All rows are made from the same 8 directions, up to rounding. Whole rows:
(in the rows, 128 means zero)
[[152 123 147 143 145 126 142 131  91 105  97  94 108 148 111 134 113 124
  135 155 112 114]
 [ 91  60 134 127 107  79 113 164 150  97 156 152 124 165 107 149  82 155
  213 126 106  90]
 [163 109 195 175 125 151 134 106 165 135  94 104 114  87 129 144 123 135
  203 101 147  81]
 [122 182 136 166 175  93 139 140 131 114 105 175 175 129  79 106 162 131
  126 161 153 115]
 [ 60  54 115 131  98 102 137 104 141  82 184 161 178 124 116 127  66 106
  157 132 120  64]
 [126 132 103  97 139 120 109 171 110 127 138 135 120 159 122 135 130 129
  131 144 124 156]
 [137 158 145 162 154  71 160 127 105 106  85 117 118 168  83 100 132 164
   97 166  97 131]
 [217 163 135  76 145 196 113 156 143 189 102  97  74 125 153 120 166 137
  118 120 171 210]
 [ 62 121  68  97 120  98 128 107  76 104 168  78 172 117 129 106  72  76
   47 155  80 150]
 [123 145 113 125 128 131 145  97 109 129 128 108 139 117 133 106 126 113
   65 137 118 143]
 [130 180 105 141 135 132 146 112  84 126 110 153 115 154 141 128 182 136
   44 137 113 141]
 [ 90 116 128 126 122 145 106  92 167 147 160  72 202  17 139 113  77  58
  150 104 149 120]]

The start of a row, then its end:
[150 102 155 137 111 164 139  87 125 133 116  66 111  91 151 133  98]	[107 132 111 121 112]
[141 177 125 138 141 102 121 157 110 142  97 132  91 164 126 136 174]	[168 105 127 103 161]
[157 133 171 149 128 125 154  82 175 152 101  81 132  83 115  84 109]	[143 123 118 138 136]
[106 177  86  98 133 139  89 154 144 168 155 158 153 101 152 132 172]	[114 104 105 150 177]
[171 118 146 117 124 130 136 152 147 137 112 155  76 179 123 128 148]	[182 149 127 137 143]
[116 185 103 119 143 142  98 129 110 161 126  83 151  74 151 131 147]	[ 86  88 115 124 171]
[156 140 121 108 134 179 138 112 132 142 134 149 137 114 141 115 150]	[108 100 132 172 140]
[111 141  92 117 104 134 120 130  86 131 137 142  91 162 169 158 162]	[140  74 109  90 143]
[171 119 121  91 117 136 155 134 138 138 126 166  76 197 127 103 149]	[184  88 140 136 167]
[167 148 175 162 119 146 143  93 187 166  97 132 110  93 139 114 162]	[164 139  90 154 126]
[113 152 144 164 173  58 152 138 137  96 107 152 179 143  51  85 117]	[141 138 181 135 110]
[104 177  93 122 132  83 116 161 126 141 132 180 119 172 125 125 180]	[173  85 126 108 169]
[110 110 107 112 104 141 142 110 158 127 167 209 144 143 139 117 147]	[141 107 118 157 117]
[154 151 129 107 130 125 127 142 174 164 126 156 114 139 124 101 159]	[170 118 118 153 175]
[164 117 144 100 121 130 107 169 170 162 122 125  81 149 133 133 135]	[173 176 107 137 166]
[115  89 120 134  93 143 158  87 105 100 144 155 110 156 150 138 122]	[133  93 124 110  89]
[170 141 148 129 147 140 137 134 118 133  97 101 107 135 118 121 132]	[133 130 143 135 142]
[133 104 151 144 135 110 136 147 145 105 124 169 128 158  99 133 124]	[152 182 141 142  93]
[176 118 175 126 134 147 130 104 158 159  96  12 116  64 126 102  77]	[113 154 118 130 154]
[ 90 120 101 110 151  97 106 167 101 101 150 117 168 133  99 130  91]	[ 92 149 162 118 129]
[138 112 147 153  76 190 125  84 140 152 128 140  82 100 202 178 167]	[136 133  56 125  92]
[146 146 133 122 133 132 103 155 123 151 110  92  98 124 141 147 139]	[135 146 113 115 156]
[106 183 106 124 121 108 106 129 159 175 134 134 136 100 148 116 168]	[149  87  92 120 179]
[ 97 208  92 135 179  83  69 215  62 126 106 113 138 144 114 171 168]	[108 136 148  92 162]
[121 130 110 109 118 107 107 167 128 139 135 145  94 168 137 145 145]	[163 134 116 106 155]
[102 150 102 123 145  88 126 144  97 114 129 117 145 146 107 116 120]	[122  94 155 101 148]
[ 91 134 101 127 131 151 134  89 119 117 160 141 197  77 134 113 118]	[ 66  89 136 152 109]
[164 138 111  84 163 155 131 156 108 126 129 130 137 147 107 106 125]	[104 113 174 164 163]
[179 140 159 152 137 168 116 157  96 130  84 128  66 153 149 185 173]	[140 173 115 129 108]
[123 140 101 102 134 160 128 117 133 136 155 157 165 107 136 112 139]	[ 95  95 135 166 141]
[108 150 131 172 125 129 157  74 111 113 118 144 153 107 133 122 148]	[115  78 126 122  91]
[202 175 196 167 170 109 140 141 155 155  47  72  94 120  89 103 145]	[172 161 137 135 154]
[103 166 104 108 136  83  84 174 146 164 133 100 130 118 127 126 134]	[144 131 111 103 190]
[155 144 143 135 150 158 158  88 134 129 115 118 161  92 112  91 125]	[ 98  98 151 167 125]
[173  58 178 158  92 193 195  47 138  97 120 162 101 137 144 127 117]	[135 133 123 159  44]
[127 149 152 156 118 119 107 134 181 162 118 148 120 101 142 143 164]	[162 169  80 136 126]
[ 75 120 145 163 108  30 110 134 158 132 120  71 123 117 111 125  87]	[174 160 100  53 130]
[118 110 122 124 100 146 138  89 131 134 143 112 126 107 155 125 115]	[119  98 108 118 124]
[125 122 134 144 123 133 117 130  89 117 113  85 105 125 145 162 119]	[113 139 120  94 111]
[100 128 135 127 133 129  88 132 178 155 149  90 185  39 129 126  96]	[ 85 186 101 151 130]
[ 93 153 102 131 129  59 114 169 114 122 128 157 113 183 113 134 150]	[175 112 133  83 151]
[ 69  72  79  99  82 142 103 141 108 104 194 186 127 156 170 179 121]	[112 141 104 112  95]
[ 58  93  68  75  82 111  95 136 151 141 204 149 148 123 162 132 102]	[123 111  96 108 154]
[155 123 117  92 139 133 111 182 108 129 124 129  89 178 125 144 133]	[143 148 144 126 159]
[166 124 109  76 127 165 130 157 152 147 148 203 103 176 135 119 166]	[157 121 134 177 163]
[117  56 133 121  70 101 144 119 136 111 144 138  63 192 146 143  99]	[191 138 105  76 109]
[161 132 156 136 122 135 104 147 117 152  91  51  66 121 152 162 126]	[144 162  99  93 147]
[111 181 104 104 156 107  47 213 123 168 125  80 130 100 136 164 143]	[110 175 109 112 191]
[ 93 170 124 157 164  68 104 161 103 116 108  96 161 115  94 133 122]	[114 143 147  97 131]
[167 149 129 103 142 156 134 131 146 153 121 134 123 125 126 103 147]	[132 109 135 164 166]
[130 119 132 151 133 104 159 131  92  86 112 173 107 196 105 134 141]	[158 116 159 110  94]
[ 89  94 100 107 106 121 139  98 122 112 167 121 156 120 133 110  86]	[104  92 134 114 122]
[119 145  95 105 136 137  96 174  89 128 138 142 115 153 145 164 153]	[115 128 130 119 146]
[130  89 126 115 110 115 149 118 118 109 134 120 103 167 123 118  97]	[148 115 141 105 125]
[ 75 177 140 181 171  75 113 114 134 122 113  70 224  35  85 105  98]	[ 71 143 142 122 111]
[153 142 138 127 115 134 144  96 137 155 108  84  98 116 145 106 131]	[148  82 112 111 161]
[139 130 164 169 157  72 166 124 130  94  91 129 138 157  64  94 109]	[158 141 172 120 102]
[138  85 150 125  97 136 123 119 149 137 130  93  92 122 149 142 100]	[145 164  98 110 120]
[ 92 162  61  90 151 151 122 128  93 119 171 170 199 113 128 110 143]	[ 61  55 162 161 150]
[170 123 134 105 151 124 141 151  92 115 101  82  94 170 103 114 104]	[134 119 171 114 157]
